The rows come from 4 hidden closed curves, with some noise, and rows from the same curve form a group. Each curve winds through 8 dimensions. The rows are also pushed far along 4 directions, which tell nothing about the answers.
In the rows, 128 means zero.
Known rows, each followed by its group:
[113 160 164 137 126 184 147 133 158 117  98 112 118 114 143  82 101 110
 146  82  88] : (0)
[161 124 115  57 107 160 147  91 154  93  98 116 171 137 170 131 148 118
 147 141 106] : (3)
[150  81  63  97  94 127 120  88 174  71 153  90 159 176 160 142 110 134
 177 149 122] : (3)
[153 116 147 161 123 146 132 136 129 128 142 118 103 155 106 114 142 109
 127 151 110] : (1)
[156 106 132  73 140 123 102 128 128 134 203 115 168 179 113 183 141 148
 120 180 145] : (0)
[132  96 130 119 120  89 127 141 121 130 180 141 126 125 124 177 141 118
 119 173 158] : (2)
[149  96  84  90 126  71 109  86 148 138 163 131 161 150 143 231 130 127
 132 196 156] : (0)
[132 110 156 133 140 110 134 160  98 140 155 117 104 114 119 144 137 116
 127 105 144] : (0)
[117 126 166  86  95 162 144 168  63 124  57  95 102 121 150  61 133 116
 118  26  96] : (1)
[119 155 167 152 140 131 112 145 144 134 156 116 118 170  99 123 106 114
 103 134 137] : (1)
[138 137 141 183 154 110 129 111 156 154 205 113  85 172 117 189 117 139
  99 194 157] : (3)
[156  93 130 103 115 158 148 142 109 111 122 112 119 131 145 122 162 113
 142 118  96] : (1)
[ 83 143 215 106 129 112 138 207  57 150 142  89  99 146 112 113 122 126
  54  62 159] : (2)
[125 140 142 165 119 192 161 145 160 106 125 129 101 113 141  70 126 103
 144 118  76] : (1)
[120 125 147  34  99 152 151 178  85 102  94 134 139 103 143  63 178 157
 105  40 132] : (2)
[137 138 152 143 140 120 120  92 134 130 131 111 138 152 122 160 119 149
 137 159 151] : (1)
[119 165 138 214 149 105 108 118 142 182  60 169  87  74  89 110  97  86
 147  92 114] : (1)
[125 135 179 123 132 114 129 128 130 123 109 132 136 101 119 155 129 114
 137 117 150] : (0)
[117 141 104 157 148 117  91 117 150 149  92 208 157  46  89 118 118 126
 174 127 123] : (1)
[126 139 120 165 158  41  97  96 130 177 174 131 123 154 101 216 103 143
 104 187 196] : (1)
[127 143 166 199 163  92 101 139 130 148 178 143  98 153  91 170 118 128
 126 158 166] : (0)
[ 97 150 123 137 138 119 109 132 144 131 171 133 137 134 132 130  88 143
 127 130 150] : (1)
[127 160 196 164 126 167 137 163 146 129 207  54  78 237 114  96  91  97
  69 138 119] : (1)
[160 107 123 123 118 135 145 111 160 106 124 125 136 125 125 141 152 101
 144 157 117] : (0)
[121 118 132 113 123 102 126 143  98 133 131 115 116 150 139 149 133 131
 106 115 144] : (2)
[ 87 117 169 109  98 138 147 198  98  98 149  89 122 154 104  67 134 140
  83  83 140] : (0)
[121 189 189 218 158 175 131 145 168 167 171 110  61 169 123 113  74  78
 108 139  88] : (1)
[132 135 153  91 161  82 126 166  85 140 201 104 158 163 107 162 143 114
  75 151 186] : (3)
[151  68  94  42 125 134 127 132 119  90 128 123 200  87 113 129 171 157
 168 105 134] : (2)
[141 101 125 106  98 153 147 109 149  63 165  84 140 173 180 138 119 127
 159 152 127] : (2)
[124 147 146 111 122 143 119 149 127 130 102 128 141 126 129  93 108  79
 136  88 101] : (3)
[133 122 154  94 104 209 163 157 109 101 120  86 115 150 147  64 151 127
  96 106  82] : (3)
[136 129 118 174 104 154 136 117 156 108 121 121  98 175 127  97 128 119
 123 157  99] : (2)
[105 139 134 134 135 149 135 179  72 146  79 137 102  89 144  76 125  95
 118  53  92] : (3)
[121 156 164 168 156 133 118 137 143 136 155 107 115 163 103 128 104 128
 117 127 135] : (2)
[122 146 119 191 143 131 118 113 161 146 140 138  98 111 135 124  80 108
 167 119 113] : (3)
[133  93 135  44 126  76 121 152  93 118 112 100 180 115  93 143 159 139
 115  73 178] : (1)
[143 103 100 109 123 100 121 133 115 137 153 136 142 147 101 141 158 147
 107 161 145] : (0)
[120 109 129  44 131  62  84 132  89 156  69 186 204  63  80 179 161 150
 125 111 172] : (3)
[112 120 126 144 128 119 113 133 108 116  78 132 139 116 106 114 131 141
 143  98 127] : (2)
[ 99 209 196 242 153 144 128 116 163 174 114 141  63 116 114 109  64  98
 122 124 118] : (0)
[152  99  45 148 127 133 119  65 151 115 102 167 142  91 152 150 141 152
 182 177 110] : (3)
[128  98  78  91 123 121 118 138 135 104 156 150 158 108 145 137 134 135
 154 126 129] : (1)
[106  85 104  38  95 125 131 143 130  81 128 110 200 122 125 118 142 157
 133 110 138] : (0)
[116 107 105  37 117 129 118 139 103 115 113 131 193 116 125 117 150 175
 130  97 133] : (0)
[134 160 182 169 161 132  99 161 105 183 174 144  96 163  81 134 124 121
  90 151 130] : (2)
[161 126 146 144 154  90 113 118 161 140 190 144 132 158 101 203 142 113
 129 198 162] : (3)
[128 102  74  85 131 126 128 138  85 116  51 160 157  60 160 118 155 114
 163  69 102] : (3)
[118 104  86 114 102  95 140 121 135 128  91 144 135  94 133 136 137 115
 126 124 124] : (0)
[143 124 166 114 116 133 121 150 150 122 187  93 123 190 114 136 111  97
 120 137 129] : (3)
[ 99 126 127  74 150  50 100 150  84 130  97 191 177  46 104 156 160 182
 142  65 208] : (2)
[145 156 121 156 123 164 139 126 155 158 126 157  78 119 139  95 127 108
 120 131  84] : (2)
[126 124 114  83 122 113 117 130 107 107 100 147 185 112 120 113 145 130
 131 127 145] : (3)
[136 121 111  87  97 129 150 113 143 121 135 130 132 118 156 129 136 132
 121 143 129] : (2)
[137 186 146 230 135 190 123 102 196 139  91 162  77 144 131  90  97  87
 157 152  54] : (0)
[121 158 133 158 137 165 118 108 137 123 100 121 122 136 133  87 101 148
 153 102 107] : (2)

New rows. What belongs after each?
[155  66  70  84  89 159 158 125 125  45 159  71 133 183 186 108 156 141
 148 131 112] : (3)
[103 160 164 103 153 111 115 132 118 159 106 141 154  90 115 149 112 137
 118  97 152] : (1)
[119 118 174  96 144 100 105 166  87 108 162 119 158 154 100 151 148 156
 118 114 182] : (2)
[129 169 169 185 137 129 132 131 103 155 100 140  67 141 127 107 132 126
 110 109 129] : (0)
[152 143 155 201 128 173 125 119 171 118 217  61  78 235 119 102  79 107
 126 173 109] : (1)
[113 136 109 140 137  91 111 130 133 155 156 140 139 145  90 141 126 154
  94 159 153] : (0)
[157  91  93  58 107 162 157 127 136 108 138  94 149 132 156 112 149 124
 136 116  91] : (0)
[116 145 140 127 111 175 159 162 144 119 186  90  87 182 170  97 106 102
  85 128  97] : (1)
[120  95  96 109 133  47  83 128 101 148 134 162 158 114  94 186 134 148
 131 139 178] : (3)
[135  97 127 108 125  91 110 149  96 139 176 125 128 158 119 176 143 134
 109 155 156] : (0)
[128 168 164 185 139 126 127 128 102 157  80 155  71 120 126 109 136 127
 120 100 127] : (0)
[128 164 154 138 127 152 129 105 173 133 123 117 127 132 137 114  88 107
 144 123 112] : (3)
[145 131 123  61 153  66 101  90 137 148 117 165 209  97 104 211 151 141
 129 170 184] : (3)
[123 126 181  99 102 141 149 155 121 117 129 103 130 143 110 111 141 113
  88 130 133] : (0)
[134 132 167 134 150 123  99 142 112 139 152 142 130 143 113 160 132 136
 138 132 142] : (0)
[ 61 185 192 172 117 150 142 191  99 149 105 135  85  94  95  20  99 126
  76  59 127] : (1)
[143 103  98 110 128  95 117 131 114 142 156 141 144 144  99 148 158 148
 107 167 149] : (0)
[135 136  81 166 132 132 116 112 190 132 149 175 132 112 123 128 114 104
 149 174 108] : (1)
[131  96  99  80 127 106 143 105 138  90 142 116 180 104 136 155 148 166
 152 138 164] : (1)
[134 135  89 213 127 137 101  90 190 138 138 144  94 144 127 127  74 100
 173 161  90] : (3)
[104 123 135 171 124 140 122 139 112 148  97 155  90  81 109 107 128 159
 130 101 119] : (3)
[110 167 147 175  98 165 152 140 122 158 124 124  52 144 147  59 101 118
  88 115  94] : (2)
[116 133 174 143 130 116 132 193  98 140 182 132  81 149 113 121 142 119
  86 115 151] : (2)
[126 155 143 123 147  86  97 106 119 161 110 169 156 123  93 163 137 161
 114 156 169] : (0)
[152 102 100  70 126 143 139 138 120 109 160  83 149 161 167 134 126  95
 133 118 106] : (3)
[110 113 153  97  95 167 150 192  70 115  69 158 100  60 150  53 159 115
 141  33  89] : (2)
[122  73  94  99 108  94 140 134 123  85 148 106 150 118 133 146 144 147
 144 121 159] : (2)
[138 148 152 156 113 176 141 134 158 117 116  93  91 174 137  79 105  86
 127 106  83] : (1)
[171 161 137 184 132 203 152  98 217 142 184  97  82 189 148 120  93  65
 125 199  59] : (1)
[ 85 167 163 167 153  85  98 150  98 185  91 173 120  99  69 139 123 136
  72 127 160] : (3)
[143 150 121 156 115 163 123  75 192 101 114 131 130 166 155 130 105 121
 162 170  98] : (0)
[144  59  70  75 100 133 148 130 138  84 145 107 157 107 153 130 145 123
 170 122 110] : (0)
[102 104 152  87 122 129 132 213  45 125 140 111 118 129 110  77 160 159
  95  47 139] : (0)
[172  75  81 126  90 193 158 108 178  60 179  77 119 184 167  98 135 117
 171 166  75] : (2)
[137 135 172  92 138  60 113 130 118 153 165 140 150 147 101 201 145 135
  96 162 197] : (3)
[121 136 154 167 146 122 115 174 111 158 153 141  92 145  97 128 133 114
 104 124 122] : (0)
[158 115  81 170 166  89 111  89 182 184 206 130 130 133  85 205 107 119
 127 216 139] : (2)
[122  95 120  56 114 130 131 156 105  75 140  91 185 148 118 102 152 149
 113 108 151] : (3)
[134 155 129 155 105 180 142 117 159 110 131 125  99 158 137  61 124 136
 126 134  99] : (2)
[110 105 127 126 137 107 123 165 114 148 130 151 140  67  93 130 132 116
 136 104 129] : (0)
[135 127 100 109 129 127 122 115 124 111 131 129 167 138 126 118 135 130
 125 157 135] : (3)
[157 154  96 219 130 155 116  68 184 150 158 160  78 152 156 136  90 108
 166 203  89] : (2)
[162 127 108  63 100 155 149  79 166  97 118  96 159 160 185 138 124 115
 149 144 106] : (3)
[131 115 170 117 113 167 165 171 104 112 177  72  75 170 152 108 142 131
  95 102 119] : (3)
[125 123 106 150 145  84  98 123 107 162 156 155 119 135 113 165 125 152
 127 153 154] : (0)
[139 107 100 104  97 151 134 127 143 122 105 140 135 130 139 118 142 106
 132 142  81] : (0)
[146 107 116  93 149 112 118 130 113 150 181 105 139 140 132 172 126 141
 128 130 143] : (2)
[139 167 163 187 124 193 124 147 163 153 169 117  71 188 122  81  89  77
 103 153  71] : (1)
[174 113  45 157 114  94 120  46 191 139 142 143 124 159 143 181 121 107
 147 226 121] : (1)
[102 156 161 138 148 142 111 151 137 128 172 122 129 150 130 129  95 133
 121 121 137] : (1)
[147 140  77 215 167 133  95  65 183 181 103 198 116  81 104 177 113 118
 161 204  92] : (3)
[140 123 124 138 146 114  83 127 125 146 156 146 136 147 111 162 114 123
 146 149 134] : (1)
[124 140 138 144 108 146 155 103 151 104 119  96 104 137 164 110 102 122
 143 114 122] : (0)
[144 135 115 135 170 107 113 137 113 152 155 152 154 113 110 156 136  99
 126 158 139] : (3)
[124 143 106 173 140 124 114 126 132 142 135 165 105 109 116 101 124 153
 146 118 134] : (2)
[156 127 126 115 102 216 161  93 168  62 111  85 126 153 188  71 121 132
 187 105  75] : (0)
[126 125 131 128 130 101 153 127 131 129 130 119 120 123 130 154 144 126
 107 136 146] : (1)
[118 128 114 153 152  57  86 129 131 194 118 208 149  80  62 193 137 115
 115 180 151] : (0)
[136 142 120 116 129 100  96 108 131 162  95 166 144 123 112 156 126 115
 117 148 133] : (1)
[119 153  84 181 143 108  96  74 192 130 120 191 152  94 118 149  98 135
 171 178 136] : (1)
[140 140 160 151 149 158 135 164 131 131 180 105 109 163 114 113 126  89
 108 142 110] : (3)
[130 137 116 149 140 108 128 122 115 166 106 148  97 102 139 143 123 118
 132 111 121] : (0)
[106 171 152 228 153  99 111 134 127 191  78 163  73  76  80 101  90  93
 131  86 124] : (1)
[122 129  96 116 104 153 139 107 166  87 134 122 148 131 151  91 115 140
 147 133 120] : (1)
[107 148 173 103 109 151 139 185  82 125 149 104 106 165 101  44 148 168
  64  81 145] : (2)
[124 124 142 109 129  79 125 117 118 134 195  99 133 177 115 181 132 172
  76 180 201] : (3)
[134 124 115 154 132 107 126 125 154 150 113 167 114  98 111 155 138 100
 130 149 118] : (2)
[144 132  97 160 150 134 106 111 140 152 112 141 123 130 102 122 129 136
 144 128 104] : (2)
[111 138 105 124 121 126 116 107 148 116 124 107 153 143 131 115  91 132
 130 125 135] : (3)
